There are 4 nested groupings, the coarsest first. Each group lies inside one group of the grouping before and may be the whole of it. The rows also spread widely along 11 directions, which tell nothing about the answers.
Some rows, each with its group in each grouping after it:
[ 36  -7 -14 -41  38 -11   3   3   4  -2   9 -51  -1 -11 -14 -26  -4 -15
 -30  22  27  18  15 -41  -9   8  12   4  -4  12  35  23 -14   9 -45 -22
  21] | Q_416 Q_622 Q_745 kunaz
[ 26  41   6 -28  14 -42  10 -11 -16   9 -10 -32 -25   0  30   0   2  15
  14 -11  12 -13  -7  -5 -28  -1  14 -21  -6  11  40  13 -18  10  -4  18
 -17] | Q_416 Q_622 Q_780 bol
[  6  19  17 -25  -3 -26  28 -36 -16   3  28 -26  -1   2   1 -26  -3  41
  -2  -1  11  -6 -19 -14  -8   7  24 -48   8 -27 -18  16  15 -11   4  -1
 -31] | Q_416 Q_584 Q_171 lomaz
[ 27  17  10 -29  28   4  12  -6  21  19  31  14   1   4  13 -23  13  22
  14  -5  19 -16 -10 -13 -25 -19  22   1   6  11   4  -7  -1  19   5  33
 -13] | Q_72 Q_300 Q_45 bego
[ 31   7  52   4  17  20 -13  18   0 -10 -38  30   1 -18 -11 -21  -4 -13
  10 -32   9   9 -13  11 -27 -23  -2 -19  -8 -16  27 -20 -27   9  17  12
  -5] | Q_416 Q_584 Q_846 kul
[  4 -44 -12  14   9   8  -2  -4   1   3   0  -5  21   9  -5  -1  21  -1
  17 -19   0   1   8 -20  15   3   2   4  -7   1 -11 -26   6  -3 -19 -18
 -13] | Q_416 Q_102 Q_180 zereg
[ 37  38  41 -57  -2 -37  16 -15  20  43  20   3  -6 -17  55   2 -17  18
  22  -7  32 -12 -44  28 -23 -48 -12  23   2  13  27 -15   8  40 -25  52
  -6] | Q_72 Q_300 Q_426 fuzon
[ 22  19  17 -19 -13 -33  16  15  -6   6 -33 -35  -3  -4  30  10  -7  33
  26 -40   9   5 -20  -4   0 -11 -13   8 -17  -1  15  -4  13  21 -30  -3
  -8] | Q_416 Q_885 Q_502 gepu
[  1  -2  11   0   1  -9  10  -1 -36   3 -21  -3  13   4  -2 -14  21  18
  17 -20  -4 -19 -17  -4 -13   2   3 -40 -16  -2  21 -17 -24  -3  13   1
 -18] | Q_416 Q_584 Q_548 Negi
[ 31  13  20 -17  16 -19  -4  -2  17  -9   4   4 -52 -11 -14   2 -17 -19
  20 -10   2  -5  31   2  -4  -8  21 -23  20  25  10   8   3  -3   8  28
   4] | Q_416 Q_622 Q_734 mokib
[-16 -54  19  12 -23  -1   2  -7 -26  -3 -11  13  39 -12 -30 -18  13  -3
   3  -1  -8  -7 -21   8  20  -4  -3 -45  -9 -12  -6 -22   2 -13   1 -13
  -7] | Q_416 Q_102 Q_180 solag
[ -9  -3  -2 -17 -34 -50  38 -30 -24  34  18 -45  18   8  13   6   0  32
  11   8   5  -6 -47   7  19  -5   6 -10  -4   5   9  -5   5   9 -28  11
 -16] | Q_72 Q_300 Q_237 megid
[ -5 -24  21  10 -32 -34  17 -33 -27   4   2 -31  -6 -14 -35   7 -31 -30
 -12  18  -1  15 -28  18  27   5  22 -43  10  -5  16   6 -15 -17 -10  -4
 -12] | Q_416 Q_102 Q_642 Nas
[ 17 -18   4  -6  -8 -19  10  -7  -7   2   1 -32  -5 -15 -25  -7 -19 -13
  -4   0   4  17  -8  -7  19  -2  19 -16   5  -5   9   6  -4  -2 -17  -4
   0] | Q_72 Q_300 Q_426 vidup
[  3 -13  21   5   5   4   0  10  -6  22 -27  11  19  11  17   6  31  -2
  36 -20   1  -8 -12  20   6 -23 -27  37 -11  11  21 -44 -21  26 -18  29
  -1] | Q_72 Q_315 Q_185 sudiv
[  8 -16   7   3   5  -6  14  -5 -19   7  -6 -13  24  -6 -23 -16   4  -3
 -13  14   6   6 -34  -7  -7   6  19 -30  -8   4  36  -3 -39  -1  -1  -9
  -9] | Q_416 Q_622 Q_734 mokib
[ 24 -28   0 -13   8  -6  16   0  10   8  33  -2   1 -24 -50 -19 -21 -10
 -22  27   6   0 -18 -21   4  -1  43 -37   9  29  22   8  -7  -5  -2  -5
  11] | Q_416 Q_622 Q_745 kunaz
[  9 -17  21 -12 -12 -22   6  23  -9  -8 -23  -8  -5 -15 -44   3 -11 -17
   5  14  -5   6   0  11  26  -3  -1 -14   3  25  20   5 -11   6  -9   5
  26] | Q_416 Q_622 Q_780 bol
[  6 -41  26  -2 -17 -10  -4  -7   1   7   3   1   3 -14 -13   0 -15 -12
  10 -15   8   0  -3  17  24 -16 -14  -6   1  -5 -10 -25  24   4 -32  -2
   8] | Q_416 Q_584 Q_846 kul
[ 15 -32   6  21  -5  -3   2  -3  20   5  -6 -27 -13  -1 -28  19 -25 -29
   9 -14   8  31  -1   1  33   2  12  25  13   8  -2  -8  -1   3 -35 -10
   1] | Q_416 Q_885 Q_502 gepu
[ 19  21  13 -16  10 -21   0  10 -11  -5 -38 -25 -20   3   6   3   7  -2
  22 -19   6   3   8  -2  -5  -1   2  -1  -4  14  33   2 -25  10 -10  13
  -2] | Q_416 Q_885 Q_502 gepu
[-15 -14  50  18 -26  18  32 -15   2  23  -6  16  64  11 -23  -7   7  22
  -2  10  13  22 -84  32  12 -16  -9  16   7 -23  -8 -24 -24  25   4  -1
 -27] | Q_416 Q_622 Q_745 kunaz
[  0 -22  24  -9 -16 -19   0   7 -31   0 -28  -2   4 -16   1 -11  14   0
  21 -18  -9 -19   0  14   8 -17 -18 -28 -15  -8  18 -23   2   1 -13  13
  10] | Q_72 Q_315 Q_185 sudiv
[ 13 -15  25  -1  16  12  -5   2  17   5  -9  12   4   4 -18  -2   8 -22
  11   2  13   9  -2  14   4  -9  -4  20  10   9   6 -14 -18  15  -8  11
   4] | Q_416 Q_622 Q_780 bol
[ 23 -40  -9   4   0  -6   5  -5   4  13  13 -41   7 -18 -22  -2 -22 -30
 -17   4  14  23 -10 -16  21   0  14  11  -3   3  17  -2  -5   5 -47 -12
  10] | Q_72 Q_300 Q_45 bego
[ 18 -28  45  14   5  26 -14   5   9 -10 -36  13  22 -19 -22 -11  -6 -39
  -2 -12  14  33 -13  15   2 -18 -14   6  -2 -28   9 -19 -19   5 -13  -9
   0] | Q_416 Q_102 Q_180 zereg
[  6 -41   3  -6  -3 -10   3 -47 -13  40  27 -20  28 -16  17 -14  -6 -24
 -16   8  26  -1 -45  10  -5 -15   8 -11 -11 -22  26 -23 -16   7 -38  -3
 -18] | Q_72 Q_300 Q_426 vidup
[-11  -2   5 -25   4 -23  19 -14   2  11  13 -19  -1  27 -29   7  16  -6
  11  42   8   0   4  15  29   8   3  21  26  38   2   7 -22  15 -13  24
   7] | Q_416 Q_622 Q_780 bol
[ 43  25  39 -29  11 -11  -1  11  18   9 -15   5 -18 -20  26  -8 -12   2
  22 -31  17   0  -9   9 -23 -39  -8   5  -6  -5  18 -11   8  23 -12  31
   4] | Q_72 Q_300 Q_237 megid
[ 29  29  29 -47  13 -30  -5  25 -23 -22 -42  -6 -12 -26   9 -21   8   4
  13 -14   3 -13  17  -7 -25 -15  -8 -45 -17   5  43  10 -10   4   5  14
  12] | Q_416 Q_102 Q_180 zereg
[-10 -48 -10   3   1  -1  -2 -15  -5   5   1 -28  10  17 -25  -1  17 -23
  12   6   3  12  19   1  43   7  -5  25  11   2 -17 -14  -6   6 -32  -4
   6] | Q_72 Q_300 Q_426 vidup

New rows, each followed by its group in each grouping:
[  7 -29  28 -26 -18 -14   7  31 -26 -10 -17   9  16 -35 -53 -30  -3 -12
  -7  20  -9 -11 -11   8  17 -15   2 -51  -9  16  32   1 -14   4   5  16
  37] | Q_72 Q_300 Q_45 bego
[  8 -33 -10 -17   0 -30  -1   0 -31  -6  -1 -20 -11 -23 -31 -15  -4 -20
  -9  14  -6 -21  12 -13   5   9  21 -63 -10  21  36   8 -11 -16 -10  -8
  18] | Q_416 Q_622 Q_780 bol
[-13 -15   0 -22 -10 -33  11 -20 -36  -8   7 -29  -1   6 -12 -20  15  22
   9  -1  -3 -20  16  -9  15  12   5 -51   0  -7 -10   3  13 -14  -9  -7
  -6] | Q_416 Q_584 Q_846 kul
[-16 -47  48  26 -37   3   3 -18 -14   9 -17   8  24  -8 -23   5  -7 -11
  13 -17  -4   9 -33  37  35 -10 -24 -11  -1 -30 -24 -33   9   0 -15  -5
  -9] | Q_416 Q_584 Q_171 lomaz
[ 19 -34 -18 -27  16 -17 -10  -4 -11   4   1 -25  11 -13  29 -15  17   5
   7 -23  12 -18  21 -34  -8  -4  -8 -18 -27  -3  11 -14  25  -1 -43 -24
   1] | Q_416 Q_102 Q_180 zereg
[ 11  11  17  -5 -27 -32  31   8 -31   5 -25 -37  17 -15 -24  -4 -18  12
  -2   5  -1  21 -54   2  12  -3  15 -22  -4   0  37   9 -36   7   1   4
  -5] | Q_72 Q_300 Q_426 fuzon
[ 28 -11  32 -19  -5 -16   0  -7  16  -7  10   1 -26 -26  -7  -6 -29  -8
   6 -19   9   3  10   1   7 -18   7 -24   8  -9 -17   1  37  -4 -16   1
   0] | Q_416 Q_102 Q_642 Nas
[ 23 -24  -4 -21  32  -1 -18  -2  -9 -23 -15 -33 -11 -12 -12 -30   8 -26
 -15  -4  16   5  40 -27  -9  10   1 -24  -9 -21   8  13   1  -6 -32 -28
  14] | Q_416 Q_622 Q_780 bol
[-25 -47   2 -38 -14 -34  -8  -1 -49  -8 -35 -40  29  -3 -10 -10  34 -24
   2  25   1  -9  27  12  37   5 -46 -15 -20   6  20  -7  -8   2 -53 -13
  32] | Q_416 Q_102 Q_180 zereg
[ 19 -10  20 -22 -13 -33   2 -20  -1  15  17  -3 -25 -28   2  -1 -25 -17
  13  -6   7 -14  -6  18   4 -25  13 -29   9   7  11  -7  12   1 -12  30
   3] | Q_72 Q_300 Q_426 fuzon
[ 31   3 -20  -3   2 -41   6 -25 -17  24   4 -54 -21 -15  37   9 -20  -2
   6 -31  10  -1 -17 -19 -13  -2  26 -18 -16  -2  39  -4  -8   1 -30  -1
 -24] | Q_72 Q_300 Q_426 vidup
[ 32   3  20 -16  23   3   1   3  16   4  -3  -4   3  -8   8 -16  -2   4
   1 -13  21   7  -9  -9 -19 -12   3   4  -4 -10   8  -2   0  15 -16  -2
  -5] | Q_416 Q_622 Q_780 bol
[ 17 -17  38  -2 -12  -3  17 -10  17   7   5 -11  16 -14 -23  -5 -27  -8
 -11   7  20  32 -36  13  14 -11  -1   6  11 -15  -5  -2   4  10 -25  -7
  -3] | Q_416 Q_622 Q_734 mokib
[ 40  13  28  12 -13  -3  18  29  10   2 -31 -13   8 -19  -2   4 -27  20
  18 -46   4  32 -44  -8   2 -20   7  13  -7 -14   8  -9  -2  20  -4  -1
 -12] | Q_72 Q_300 Q_426 fuzon
[ 10 -20  37  24  -1  27   8 -18   7  -4   0  -1  16  -1 -28 -18 -13  -2
  -3 -21  15  28 -25   1   3  -2   7 -11  11 -48 -30 -11   4  -7  -2 -20
 -26] | Q_416 Q_584 Q_548 Negi
[  1 -33 -22 -26  18 -24 -10   1 -53  -7 -17 -18  11 -12   8 -33  40   5
   2  -8  -5 -44  22 -29 -20  11   2 -71 -38   7  42 -10 -13 -13 -13 -19
   6] | Q_416 Q_622 Q_734 mokib
[-14 -45   3  10  -7  -2   1  -4 -22  -7  -8   7  21   0 -40 -12  21 -12
   9   8 -11  -7   2  -2  24   8  10 -38   2  12   1 -15 -14 -14   9  -5
  -4] | Q_416 Q_102 Q_180 solag
[  5  -1  29  28 -28 -22   2  -2 -24   6 -54 -20   0  -2  14  28  -8  -5
  25 -39  -5  11 -33  30   7  -8 -19   0 -16 -15  24 -21 -18  11 -12  -1
 -19] | Q_416 Q_622 Q_780 bol
[  9 -33   8  10   5  13  -1 -12  -5  -2 -12 -12  36  -5  10 -20  13  11
   0 -30  13  13 -13 -20  -6  -3  -6 -10 -17 -44 -14 -17  12  -3 -24 -34
 -24] | Q_416 Q_102 Q_180 zereg
[-12 -20  11 -59  11 -21 -10  22 -31 -13 -29   1  12   5 -12 -24  51  -1
  18  22  -1 -37  41  10  13  -4 -38 -16 -14  28  15  -5  -5  15 -20  14
  42] | Q_416 Q_622 Q_780 bol
[ 18  -2  42 -11   0  14   3  19  -3  -9 -45  -4  35 -11   8 -26  10  21
   5 -33  19  18 -29   0 -13 -17 -24   1 -20 -44   2 -12   1  20 -19 -20
  -7] | Q_416 Q_885 Q_502 gepu
[ -9  -7  16 -30  -1 -23   6  -9 -14  -3 -12 -24  -3   9 -24  -7  13 -16
   9  25   9   1  12  15  23   3  -6  -4  12  16  12   6 -18   7 -21  13
  13] | Q_416 Q_885 Q_502 gepu
[  4 -43 -14  32 -23 -24   9 -22  17  28  24 -15 -27   8  -4  45 -22  -9
  39 -31  -7  -4  -3   5  41  -1  24  12  13  33 -15 -28  27  -2 -27   7
 -18] | Q_416 Q_885 Q_502 gepu
[  6 -16  35  -9 -12  -9   3   5 -16   9 -29   1  18 -18 -13  -2  -1 -16
   0   4   5   0 -30  25   3 -17 -17 -10 -12   7  39 -17 -26  17 -13   7
  11] | Q_416 Q_622 Q_745 kunaz
[  1 -15  24   5 -41 -46  12 -19 -18   8 -12 -23 -17 -14   5  24 -23   2
  20 -23  -5  -5 -17  25  24  -8  -7 -29  -3  -1   3 -11  21  -3 -20   4
 -10] | Q_416 Q_622 Q_734 mokib
[  8  16   2 -16   2 -23  25 -32 -19   7  14 -37   5   1  -1 -21   1  22
 -15  10  12   1 -29 -15 -16   9  29 -39   2 -15  18  17 -15  -4  -1  -9
 -28] | Q_416 Q_622 Q_745 kunaz
[ 37  16   3  34  18  -1   7  -5  17   5 -21 -34 -24   9   7  24 -19 -10
  17 -39  10  37 -11 -14  -6   7  21  27   4   1  20  -5 -27   7 -12  -4
 -31] | Q_416 Q_622 Q_734 mokib
[ 21  -6  20 -23  21  -3  -8 -17 -23  -3   5   5   5 -23   7 -47   5   5
 -12 -14  18 -21  -6 -14 -40  -9  15 -69 -16 -31  24  -7  -5 -10   4  -7
 -13] | Q_416 Q_584 Q_846 kul
[ 33  -9  24  31  32  28 -16 -16  26  -1  -3   3 -30  -3 -22   3 -19 -47
   6 -23  13  31   9   0  -4   0  22  10  18 -11   1 -13 -25  -5  -1   7
 -17] | Q_416 Q_584 Q_171 lomaz
[  5 -14  10  -8 -21 -26  21  -7 -17   7  -4 -27  25 -10  -5  -3  -6  16
   0  -1   4   8 -32  -6  11  -2   4 -22  -8  -5   9  -2   4  -2 -18 -13
 -12] | Q_416 Q_102 Q_180 zereg
[  3 -10  26 -25 -34 -40  11 -18 -33  11  -5 -10   8 -28  26 -17  -4  29
  13 -27   0 -26 -31  15  -5 -22  -6 -58 -20 -30   4 -12  26   2  -9   5
 -14] | Q_72 Q_300 Q_426 vidup
[ 33 -10  23 -36   9 -10   0  17  -2  -8 -10   0  16 -36   3 -32  -4  12
  -5 -13  13  -4  -6 -22 -19 -18  -2 -39 -19 -14  17  -1  18   2 -16 -13
   8] | Q_416 Q_102 Q_180 zereg
[ 16 -11  35 -31 -28 -25  11  51   1 -40 -38 -11  -7 -24 -49  -5 -15  14
  21 -11 -16  16  30  -6  44  -8 -21 -18   5  11 -23  15  41   1 -11  -6
  39] | Q_416 Q_102 Q_180 zereg
[ 10  22  -1   3   3 -27  13 -13 -10  -6 -20 -44 -11  18  11  11   7  13
  22 -20   2  15   5 -13   6  13   9   2   6   2   3   7  -9  -1  -7   1
 -29] | Q_416 Q_102 Q_180 solag
[ 15 -30   4 -14   7   2   4  -3   6  17   9  -2  23  -6   3 -15   9   4
   8 -10  14   0 -14  -8   5 -16   0  10  -8  -4  -1 -22   5  15 -25  -1
  -1] | Q_72 Q_300 Q_426 vidup
[  8  -9   9   6   8   0  -3 -10 -13 -13 -28 -31  -2   5  -3 -12   9  -5
   8 -25   9  14   7 -10  -1   9   4 -13  -4 -32  -1  -1  -9  -4 -17 -20
 -16] | Q_416 Q_885 Q_502 gepu
[ 29  13   8  19  16  -4   0  -7   4  -4 -20 -30 -32   9   2  13 -10  -4
  23 -43   1  20  14 -15   2  10  13   8   4  -8  -1  -3  -7  -3  -6  -1
 -23] | Q_416 Q_584 Q_171 lomaz
[ 25  37   5  -8   1 -44  18 -13   6  18   6 -21 -33   5  10  28 -16   0
  30  -3   2   0 -10   3   0  -3  29   0  17  50  34   4 -22   5   6  39
 -22] | Q_416 Q_102 Q_180 solag
[ 22   6  -8 -38  32 -18   1  -4  -3   3  -4 -44  -7   7   2 -11  13 -11
  -6  15  20   6  20 -19  -6   6  -2  15  -2  19  33  12 -21  17 -37  -2
  12] | Q_416 Q_622 Q_745 kunaz
[  5 -25   5  19 -15  -9  -6  -8 -34 -16 -43 -46   4  -9  -3  -8   0 -10
   7 -40  -2  21   0  -5  14   4  -8 -21 -15 -50  -2  -6  -4  -8 -24 -28
 -11] | Q_72 Q_300 Q_426 fuzon
[  5  -1  23  -1  11  10   6  -2  -2 -10 -14   9  19   5 -18 -20  19   5
  10  -2   4   8  -8  -3  -4  -3   9 -16   6 -10  -1  -6 -19  -1  17   4
 -18] | Q_416 Q_102 Q_180 zereg
[ 31  -5  -2  -8  12 -15   2  25  -8   4 -24 -28  -8  -7   7   7   0   9
  21 -34   0   2   8 -25   5   2  -7   9 -21  19  21 -11   1  10 -29  -6
   6] | Q_416 Q_584 Q_171 lomaz
[ 23   2  37  -2  11  -2  -5   0  -6  22 -17  17   1 -15   7   2  -3 -21
  14 -14  10  -5 -29  20 -17 -20  -2  -6 -12  12  44 -28 -35  14   0  26
  -5] | Q_416 Q_584 Q_171 lomaz
[ 19   2  32  -8  -1  -4  14  20 -11  -5 -29 -19  11 -16 -32 -17  -7 -13
  -7  11   5  28 -21   4   7 -10  -2   1   1  -7  33   2 -32   9 -11   9
  14] | Q_72 Q_315 Q_185 sudiv
[ 26  10  36  40 -14  -2  13 -15  -3  -3 -21 -25 -19 -12 -24  10 -45 -15
   1 -34   6  40 -35   8   0   1  23 -20  11 -32   6   2 -19 -12   7  -9
 -33] | Q_416 Q_584 Q_548 Negi
[ 25  13  27 -14   2  -3  19   6   2  -8 -12 -24   8 -10 -29 -25 -12   4
  -9   4  12  31 -24  -8   0  -9  13 -10   7 -20   8  16 -14   6  -4   2
   1] | Q_72 Q_300 Q_237 megid
[ 10  29  31 -25   3 -27  11 -49 -11  -1  18 -14 -22  -9   1 -23 -12  -1
  -9  13  20  -7 -15  14 -27  -4  29 -60  18 -29   8  22  -8 -11  13  16
 -28] | Q_416 Q_622 Q_780 bol
[ 50  -3  18 -33  -5 -27  12  38 -13  -5 -19 -26   3 -48   2 -19 -35  26
  -6 -38  10   0 -22 -34 -17 -15  -2 -41 -34  -7  30   4  28   3 -29 -27
  16] | Q_416 Q_584 Q_548 Negi
[ 12 -37  35  -4 -11   8  -1 -17   5  12  18  29  16 -30 -13 -27 -12 -10
   1  -9  11  -7 -33  16  -1 -30  10 -36   2 -28 -10 -24  13  -1  -1   9
  -6] | Q_72 Q_300 Q_426 fuzon
[ 20 -11  30  32 -21   2  25  -9   2   8 -13 -23  28 -13 -10  -1 -29  16
 -10 -26  12  41 -67  -2   1  -4  12  -7  -5 -38   0  -7  -5   4 -12 -29
 -32] | Q_416 Q_622 Q_734 mokib
[ 12 -16  44  -2 -19 -14  -5  22 -12   1 -34  35   9 -28  -3   1  -1  -6
  29 -25  -9 -17 -19  27   0 -29 -13 -34 -15  16  26 -29  -2   6  12  22
   3] | Q_416 Q_102 Q_180 solag
[ 23   1  14 -30   5 -27   7 -22   3  17  17 -33  -5  -9  25  -7 -16   7
  -2 -12  28   2  -6  -5  -5 -11  -5   2  -3  -9   8  -5  19  10 -45  -2
  -7] | Q_416 Q_584 Q_846 kul
[ 12  -8  23 -18  -5 -21   4 -19 -10  -4   3 -18 -21 -21 -39 -15 -22 -36
  -8  22   6  13   1  16  13  -6  22 -34  21  -3  16  14 -20  -6  -1  18
   8] | Q_72 Q_300 Q_426 vidup
[ 32  17  27 -19  14  -5  21   9  -4  20   4   4  18 -17  -8 -21  -9  18
  -7   5  15   2 -51 -11 -26 -11  21 -21 -10  12  42  -3 -32  12   9  12
  -9] | Q_416 Q_584 Q_171 lomaz
[-11 -21   2  -6   1 -11  -2 -13 -24  -1 -21 -22   7  13   1  -7  28  -1
  17 -12   4  -8   8   2  10   7  -7 -13  -7  -8   4 -13  -9   2 -20  -7
  -9] | Q_416 Q_885 Q_502 gepu
[ 29  -8  17 -21   2 -17   1   7  -1  -5 -13 -20 -10 -24  -4  -9 -14  -2
  -2 -15   9   3   1 -10  -4 -11  -1 -20  -9  -2  18   3  13   7 -23  -9
  11] | Q_416 Q_622 Q_745 kunaz
[-16  11  21  11 -16 -17  14 -14 -28  -3 -33  -9  13  21  -1   6  26  14
  31 -10  -9   0 -15  17  11   3  -4 -15   4  -5   4 -10 -26   0  19  13
 -30] | Q_416 Q_102 Q_180 zereg
[-25 -28  -8   4 -17 -14  10  -2 -36 -26 -16 -14  -5  18 -37 -20  36  22
  31 -15 -29 -21  33 -12  32  14  10 -54   4 -10 -36   0  14 -22  20  -1
  -1] | Q_72 Q_300 Q_237 megid
[ 25   1  55  -9   1   9  -8   6   8  14 -18  45   8 -27   4 -14  -5 -14
  20 -19  11  -6 -35  33 -19 -44  -5 -11  -3  -8  23 -30 -18  20  14  38
  -1] | Q_72 Q_300 Q_426 fuzon
[  6 -42  11  12 -16 -20   0 -13   7  26   8   5  -9  -7   0  31 -14 -27
  23 -14   0  -7 -10  21  28 -16  -1  13   0  31   8 -34   8   7 -30  13
  -3] | Q_416 Q_102 Q_642 Nas
[ 29   8  21  17  33  34   7  10  15  -5  -8  14   9   4 -21 -28  14   5
   8 -15   8  20 -13 -19 -21  -8  26   6   9 -17   8 -11 -31   6  21  12
 -18] | Q_72 Q_315 Q_185 sudiv
[ 16 -17  38   5  -7  18  14   5  12 -19 -22 -27  26 -11 -43 -22 -19  -1
 -24  -2  17  52 -24  -6  18  -2  -8   8   9 -46 -21  12   4   8 -24 -36
   1] | Q_416 Q_622 Q_745 kunaz
[ 34  -4  15 -22   6 -16 -10   6  11   4 -16 -20 -19 -17  19   2 -13 -15
  20 -31  14   7  12   2   5 -23 -16  20  -5  -3   8 -12  14  18 -37  12
  11] | Q_72 Q_300 Q_426 fuzon
[ -7 -16   3  -9 -34 -41  18 -22 -34  16  -4 -35  11  -6   8   1  -2  15
  14 -10  -1  -7 -31  10  20  -6  -2 -25  -7 -10   5  -9   5   1 -21   3
 -12] | Q_72 Q_300 Q_426 fuzon
[ 22  -4  29 -13 -22 -32  29  -3   3  30  13  -5  13 -24 -10   7 -32   7
  -3  14  11   6 -63  15   2 -19  13 -14  -1  26  37  -6 -10  15 -14  15
  -2] | Q_416 Q_622 Q_734 mokib
[ 24 -12  12   7   8  12  12   5   9   9  -2  -9  22  -7 -24 -13  -9  -6
  -3  -1  15  30 -35 -11   4  -9  17  14   4  -8  10  -9 -26  13  -8  -1
  -7] | Q_72 Q_300 Q_426 fuzon
